There are 4 nested groupings, the coarsest first. Each group lies inside one group of the grouping before and may be the whole of it. The rows also spread widely along 14 directions, which tell nothing about the answers.
(in the rows, 128 means zero)
Some rows, each with its group in each grouping after it:
[ 95 175 105 100 149  88 110 117 170 202 118  95 185 111  83  81 109  98
  92 154 185 152]
lekuf rilom mebot Q337
[ 99 109  94 112 188 112  35 100 173 172 136  99 121  97 148  99 123 158
 161 202 206 157]
bepe fot gori Q161
[126 172 162 123  92 172 162 108 172 123 133  57  92 101 126 178 173 153
 105 108  36 179]
bepe fot gori Q396
[145 184 140 151  76 135 179 126 116 146  93 105 156 109 117  56 150 144
 117 106 103 131]
lekuf boli Gifos Q302
[ 98 130 117 148 152 111 102  94 145 132 107 148  96 125 143 118 130 126
 111 134 143 126]
lekuf rilom fezo Q425
[126  98 126 153 124 132 126  83 122 136 135 130 137 112 160 174 158 166
 127 201 100 122]
bepe fot basi Q381
[110 140 134 137  92 154 152 131 221  90 160 118  87 117 123 156  99 110
 115 110 145 158]
lekuf rilom rivom Q43
[167 149  81 172 142 131 119  90 110 170 114  85 152  90 145 156 100 186
  81 131  75 136]
lekuf rilom mebot Q175
[149 154 139 162  91 147 158 108 187 140 148 112  71 129 145 127 113 171
 111 153 135 140]
lekuf Zimar Bif Q554
[ 76 118 131 175  98 122  55 178 163  73 125  90 133  76 143 167 109  98
  85 117 109 201]
bepe fot tuvov Q784
[101 158  98 161  95 119  87 169 189  92 148 163 167 102 142 125  69  82
  89 127 152 156]
lekuf boli duduk Q68
[129 154  82  89 177 124 124 138 169 144  89 137 114 122  92  91  60 106
  99  63 129 158]
lekuf rilom fezo Q456
[146 118  90  96 133 106  89 150 190 141 138 102 171  98 129  84  67 140
 148 135 161 162]
bepe Velot bofe Q125
[116 160 128  96 126 162 147 101 154 134 110  78 112 104  82 131 131 112
 112  55  78 177]
bepe Velot bofe Q128
[168 118  92 113 151 142  92 142 139 143 140 167  91 144 116 142  74 135
  89 160  74 173]
lekuf boli ramiz Q861
[132 116 131 126 117  50 132  99 154 118  86 124 153 118 124 111  81 135
  97  89 128 134]
bepe fot tuvov Q644
[119  83 150 172 150  77 106 135 175 146 180 116  76 146 144 163 120 107
 108 149 134 136]
lekuf boli duduk Q553
[137 128 126 122 134 121  65 119 156 130 103 107  67 121 128 114  91 161
  94 145 112 196]
bepe Velot bofe Q128
[ 99 132 120 126 140 115 106 150 146 132  73 126 146  98 137  81 119 128
 117 152 151 154]
bepe fot tuvov Q784
[140 100 116 145 152 106  96 137 144 164 122  91 102 119 132  98 111 154
 125 167 153 152]
lekuf rilom rivom Q43
[ 98 158 127 117 123 107 113  62 184 133 143 116  93 131  95  98 115 104
 129 101 183 148]
lekuf boli duduk Q553
[101 116 107 169 134 112 124  99 154 130 139 144 158 105 160 150 126 122
 114 151 148 101]
lekuf rilom rivom Q43
[129 125 116 128 145 123  79 117 137 133  94  76 114  90 142 121 128 169
 123 135 100 173]
bepe fot gori Q396
[ 81 124 173 226 149 103 105  85 102 172 151 180  55 175 125 152 169  73
  74 140 111 108]
bepe Velot bofe Q128
[146  92 100 134 185 133 103 211 102 140  74 158 155  99 174 115 118 147
 115 162  55 139]
bepe fot gori Q161
[144 136 113 140  91 144 119  63 156 112 182 178  90 146 129 108 117 147
 167 152 155 118]
lekuf rilom mebot Q175
[152 112 143 167 123 135 138 171 167 103 148 137  65 127 174 153 120 149
 114 120  56 138]
lekuf rilom mebot Q175
[146  65  86 129 158  80 112  89 151 125 136  89 174  83 170 153 103 172
 151 130 132 111]
lekuf boli duduk Q553
[140 111 135 166 145 137 152 200 181 128 148 130  92 126 153 102 107 107
 151  73 106 125]
bepe Velot bofe Q125
[155 130 104  96 134 123 112 103 131 145 123 158 137 137 101 154  81 133
  82 152  77 167]
bepe fot tuvov Q644
[116 159 132 138 143 103 158  80 166 146  73 119 107 118 128 116 105 143
  87  98 136 130]
bepe fot tuvov Q644
[128 130 133  77 159 144 137  96 117 181 134  40 123 111  75 127 190 117
 135  95  59 167]
lekuf rilom rivom Q43
[162  68 133  85 113  64  67 156 151 146 173  43 145 116  90 129 105 131
 125 136  95 201]
lekuf Zimar Bif Q554
[123 121 117 143 136 132 132 135 149 161  87 103 140 102 129 118  98 155
  94 180 154 155]
bepe Velot bofe Q128
[150 170 141 142  88 150 159 122 157 134 119  52  91 111  87 116 108 141
 111  57  91 187]
bepe fot tuvov Q784
[117 135  92 126 145 134  90  87  70 135  79 145 157 102 123 123 145 140
  97 142  71 141]
lekuf rilom mebot Q337
[153 138 111 209 146 119 104 138 102 174 120 102 101 118 141 119 110 155
  88 133  98 139]
lekuf rilom mebot Q175

New rows. What belongs after each?
[129 122 122 150 144  92  79 123 143 139 111  86 123  98 150  94 124 157
 139 108 123 149]
bepe fot gori Q161
[164 164  95 105 134 126 106 117 124 161  85 111 152 100 145  73 123 179
 111 150  83 151]
lekuf rilom rivom Q43
[138 133 121 173 156 113 134  95 119 152 121 170  96 140 157 108 134 137
 115 118 108  94]
lekuf boli Gifos Q302
[122 112 139  67 113 123 157 212 217 135 134 119 155 116 118 102 106 114
 122 205 150 172]
lekuf boli ramiz Q861
[ 83 200 125 183 106 196 166 101 118 127  64 121 157  70 155 135 175 147
  93 133  96 125]
bepe fot gori Q161
[ 68 132 106 193 168 131  86  90 125 150 113 106 124  94 129 126 142 104
 132 109 180 122]
bepe fot gori Q396
[175 111 124  87  94  93  95  43 116 109 124 139 112 140 113 124 113 178
 133 138  72 161]
bepe fot basi Q381
[139  78 138 181 161 120 104 110 106 138  98 141  34 139 165 114 135 181
 119 188 134 130]
lekuf boli Gifos Q302
[136 165 125 120 161 141 176 110 154 188 122  97 126 118 131 140 157 133
  95 117  66 124]
lekuf rilom rivom Q43
[177 122 162 151 125 112 142 163 172 139 122  80  65 122 173 136 123 181
  99 113  32 159]
bepe Velot bofe Q125
[107 128 126  75 151 139 127 122 149 160 130 159 148 128 116  69 161 105
 168 157 135 128]
bepe Velot bofe Q128
[121 128 127 150 162 141 117  58 102 151 108 130  82 127 138 115 167 145
 137 104  92 117]
bepe Velot bofe Q125
[141 130 142  87 154 107 151  99 201 155 137 120  69 140 142  95 133 156
 144 139 139 129]
lekuf boli Gifos Q302
[ 97 132  77 148 159 152 104  68 109 118  76 197 155  96 172 126 128 149
 125 163 137 102]
bepe fot tuvov Q784
[125 157 116 100 130  95 104  90 211 125 139 118 114 109 160 140 111 158
 102 132 105 147]
lekuf rilom mebot Q337
[122 139 134 164 102 110 117 121 149 172 178  54 155 109  94 178 128 104
  72 127 100 168]
lekuf Zimar Bif Q554
[119 114 125 142 148 122 151 184 188 136 131 127 139 109 150 124 102 113
 129 126 136 131]
bepe fot tuvov Q644
[116 140 130 141 146 135 128 185 138 163 130 169 117 145 126 117 134  90
  88 172  96 143]
lekuf rilom fezo Q425
[114 137 146 160 156 111 175 151 148 170  83  70 128 105 114 115 130 120
 100  84 120 135]
bepe fot gori Q161
[119 177  99  71 188 139  91  70 141 157  43 145  86 114 132  68 123 168
 113 137 122 158]
bepe fot tuvov Q644
[115 158 136 118 117 136 139 159 159 106  92 109 132  93 149 117 143 126
  98 111  66 161]
lekuf boli duduk Q553
[128 141 126 218 167 155 191 191 165 150 134 130  95 112 175 148 126 107
 100  71  86  93]
lekuf boli Gifos Q302
[151 132 149 182 105  86 146 142 120 163 120 103 127 129 132  80 133 138
 109 112 111 120]
lekuf Zimar Bif Q554
[113 125 100 203 158 120 119 136 133 135 139 178 149 107 196 131 134 125
 125 133 113  73]
lekuf rilom mebot Q175
[118 159 103 145 126 174 149  99 190 126 154 128  98 112 126 166 102 121
 106  98 126 137]
lekuf Zimar Bif Q554
[ 90 112 173  72 118  72 100 139 192 109  48  84  88 113 111  55 114 140
 109 145 177 197]
bepe Velot bofe Q128
[119 149 123 132 135 120 128 112 186 127 139  96 120  95 161 111 144 138
 142  86 116 127]
lekuf boli Gifos Q302
[143 139 157 184 110 139 163 127 165 136 154 122  69 128 178 130 164 158
 129 125  85 108]
lekuf Zimar Bif Q554
[162 156 134 126 107  81 138 139 164 152 135 135 146 131 148  69 119 142
 118 126 102 125]
lekuf boli Gifos Q302
[102 118 147 117 139 110 101 175 195 121 119 117  99 120 125 161  99 106
  78 152 109 187]
bepe fot gori Q396
[121 159 138  99 142 103 123  94 199 193 137  47 106 119  93  87 123 140
 133 129 178 170]
bepe fot tuvov Q644
[ 83 183 141 180 139 167 157 118 153 163  82 104 103 100 140  97 161 139
 114 141 162 129]
bepe fot gori Q161
[144 100  82 166 162 163 133  96 145 146 135 172 114 121 158 162  84 169
 134 186 156 108]
bepe fot gori Q161
[118 170 158 132 156 104 137 127 167 181 116 171  89 158 139 113 138 117
  78 163  98 131]
bepe fot gori Q161
[127 117 148 149 147 117 119 120 139 140 125  99 107 112 163 174 158 141
  91 119  32 143]
bepe Velot bofe Q125
[152 158 136 125 107 145 158 121 150 135 118 153 131 117 180 117 158 175
 126 172  57 125]
bepe fot tuvov Q784
[144 147 159  96 140 121 135 143 158 177 118  48  75 124 102  74 164 143
 130 112  86 178]
lekuf boli ramiz Q861
[100  93 143  97 133 132 128 131 149 129  93 110 136 100 147 118 167 159
 147 220 142 150]
bepe fot basi Q381
[110 155 143 136 118 134 145 109 156 144 134 147 141 122 144 143 156 126
 109 162  98 128]
bepe fot gori Q161
[121 178 111 176  97 125 123 121 125 127  86  80 171  66 162  83 148 166
 116 100 102 129]
lekuf rilom mebot Q337
[127 128 124 155 124 151 129 146 124 140  69 107 102 104 131  96 119 167
  96 185 138 163]
lekuf boli ramiz Q861
[106 129 159 144 103  83 137 115 168  99 119 135 100 127 144 120 138 123
 108 104 107 128]
lekuf rilom mebot Q337
[111 165 150  99 115 141 181 155 208 112  99 158  91 135 113  74 110 105
 136  99 147 142]
bepe fot gori Q396
[130 185 102 169 125 130 166 107 163 170 127  89 155  99 131 103 122 133
 119  80 137 110]
lekuf rilom fezo Q425
[105 151 122 125 103 126 100  79 134 146 113  97 135 116  72  99 115 123
 121 145 176 174]
bepe fot gori Q396
[133 162 145 178 118 129 210 115 166 161 142 131 110 137 147 140 149 127
 104 109  96  91]
lekuf rilom fezo Q425
[111 138 142 156 122 181 141 173 146 116 107 162  86 123 148 137 134 127
 100 173  96 157]
bepe fot tuvov Q644
[143 165 120 111 124 128 151  93 157 163 113  93 112 123  90 106 106 136
  98  93 119 154]
lekuf Zimar Bif Q554
[122 136 104 112 112 109  79 102 127 122  94  85 158  81 127  41 132 164
 167 132 167 152]
lekuf rilom mebot Q175
[119 148 118 173 138 166 114 160 167 109 151 196  97 121 191 136 130 113
 125 111  66 118]
bepe Velot bofe Q128
[123 159 122 110  97 133 151 160 177  86  54 165 107 118 134  66  82 140
 101 128 143 155]
lekuf rilom fezo Q425
[118  92 113 179 139 108  79  59  55 140 117 100 156  99 133 159 163 144
 121 126  83 130]
bepe fot tuvov Q644
[130 139 158 166 173 105 127 116 132 177  85  90  46 132 143 110 148 156
  93 115  92 144]
bepe fot tuvov Q644
[135 125 108 106 126  99 132  83 151 156 131  96 156 117  97  95 111 132
 137 121 158 135]
lekuf rilom rivom Q43
[152 160 118 144 193 121 145  80 131 199 121 126  96 134 150 128 147 149
 111  89  56 106]
bepe fot tuvov Q644
[118 116 140 125 128 141 161 121 157 132 145 125 139 117 131 170 147 111
 115 117  68 132]
bepe Velot bofe Q128
[126 174 119 184 123 161 202 134 154 160 161 129 156 113 140 151 149  96
 107  79  75  90]
lekuf rilom rivom Q43
[ 71 145 114 133 197 145 104 171 180 130  59  61  74  76 139 128 125 122
  84  78 119 179]
lekuf rilom fezo Q456
[ 65  92 130 198 143 156 127 110  85  98  98 204  88 135 119 144 144  74
 103 128 147 104]
lekuf Zimar Bif Q554
[102 122 133 131  76 113  94 117 157 103 124 129 172  95 153 121 132 150
 125 208 152 158]
bepe fot tuvov Q644
[124 150 125 144 109 116 107  95 151 120  92  97 110 101 143 138 117 163
  73 139 101 164]
lekuf rilom rivom Q43
[113 129 114 118 146 124 114  89 124 134 102 158 129 121 130 121 131 126
 118 136 107 135]
bepe fot tuvov Q784
[140 111 136 111 156 125 150 176 199 161 126 127  91 135 131  97  94 142
 140 169 163 148]
bepe fot gori Q161
[120 119 155 187 114 133 153  76 117 154 121  82  53 137  99 153 142 153
  93 149 134 148]
lekuf rilom mebot Q337
[107 149 132 174 120 165 145 120 155 147 109  68 133  77 168 131 163 166
 125 151 122 136]
bepe Velot bofe Q125
[123 153 127 105 140  68 179 116 240 137 108 144 101 144 120  81  57 118
 107  81 192 117]
lekuf rilom fezo Q456
[117 120 122 113 119  96  84 129 134 109 136 178 148 128 135 106 126 102
 116 141 103 141]
lekuf boli Gifos Q302
[136 162 134 143 107  92 113 103 192 118 112 118  88 121 153 134  92 155
  64 122 102 158]
lekuf rilom rivom Q43
[137 136 125 122 130 114 129 138 122 140  63 111 127 110 130  79 117 156
  99 154 115 158]
lekuf boli duduk Q553
[108 113 137 163 172  67 119 178 145 157  90 127 144 116 142  97 110 101
 100 104 129 123]
bepe fot gori Q161
[ 93 109 126 156 138 129  84 128 127 111 116 131 104 112 128  97 133 110
 149 114 151 149]
bepe fot tuvov Q644
[109 160 153 163 101 149 178 101 175 111 159 154  90 134 149 130 165 108
 135 101 109 105]
lekuf boli duduk Q68
[156 144 111 187 135 117  78  93 125 160 140 175 101 137 179 116 114 179
 115 188 112 120]
bepe fot gori Q161
[145 119 169 151  79 124 105 145 156 124 185 142  89 145 156 121 157 147
 144 199  93 156]
bepe fot tuvov Q644
[147 165 104 168 114  86 101 145 130 136  91 125 154 106 142  97  80 143
  67 104  90 147]
lekuf rilom mebot Q337
[120 140 113 167 171 136  62 170 148 168  62  20 104  55 175  85 130 192
 109 140 122 187]
bepe Velot bofe Q128
[136  76 135  82 143 116 128 169 162 158 169  59 151 108 108 146 148 119
 140 161 100 171]
lekuf boli Gifos Q302
[ 93 142 151 143 126  74  83 121 159 146 137 104 105 128 120  90 148 105
 113 124 142 151]
lekuf rilom mebot Q337
[128  87 107 144 166 130  75  81  79 160  94 100 121 107 131 144 137 166
 108 176 103 155]
bepe Velot bofe Q125
[140 107 141 176 118 109 157 157 151 135 135 123  95 139 132 128 108 132
 106 129 120 132]
lekuf rilom fezo Q456
[ 91 123 106 125 200 154 141 136 128 123  66 147 110  97 146 123 145 112
 120  86  93 115]
lekuf rilom mebot Q175
[122  67 117 130 200 102 153 157 150 139 140 200  96 168 109 181  78  57
  80 115 102 117]
lekuf boli duduk Q68
[136 113 128 135  95 100 102 132 148  89 147 140 116 127 137 118 119 121
 132  98  90 146]
lekuf rilom fezo Q425
[108 171 124 138 129 155 128 114 151 133 100 108  78 114 122  94 142 133
 119 101 124 154]
lekuf rilom fezo Q425
[121 113 125  94 111 126 109 108 176  99 145 119 153  93 161 153 142 144
 140 133  74 149]
bepe Velot bofe Q128
[138 173  84 141 143  85 120 118 192 172 124  94 182  89 149 150  69 149
  60 125 116 138]
lekuf rilom mebot Q337
[159 170  42 117 144 176 153 120 190 128  94 151 150  86 160 103  44 187
 125 129 154 125]
lekuf rilom fezo Q456
[136 105 160 146  86  99 144 116 136 134 175 138 115 160  89 127 127  96
 131 127 116 143]
bepe fot tuvov Q784
[144 137 128 213 193 124 127 201 191 166 133  96  68 104 208 139 115 153
 111  89  81 121]
bepe fot gori Q161
[126 138 145  90 151 117 120 158 183 152  89  72  61 124 101  81 113 133
 102 123 131 192]
lekuf rilom rivom Q43
[112 163 122 165 123 204 155 153 148 109 122 174  44 139 123  86 133 105
 144  96 132 134]
lekuf rilom fezo Q425
[111 195 113 144 140 121 149 105 202 179 126  64 150  82 160  89 142 150
 128 119 163 120]
lekuf boli duduk Q553
[127 121 127  86 123 102 176 121 171 113 127 190 174 138 109 167  89  90
  91 110  82 124]
bepe fot gori Q161
[114 124 155 144 113 112 143 114 117 149  84 123 116 127 119  60 151 144
 140 164 165 133]
bepe fot tuvov Q644
[ 99 179 141 153  87 145 188 128 146 159  96 116 168 113  92  72 129 108
 116 144 186 134]
bepe fot tuvov Q644
[113 115 132 185 157 121 169  91  97 191  83  49 136  94 127 121 169 158
 110 144 149 112]
lekuf boli Gifos Q302
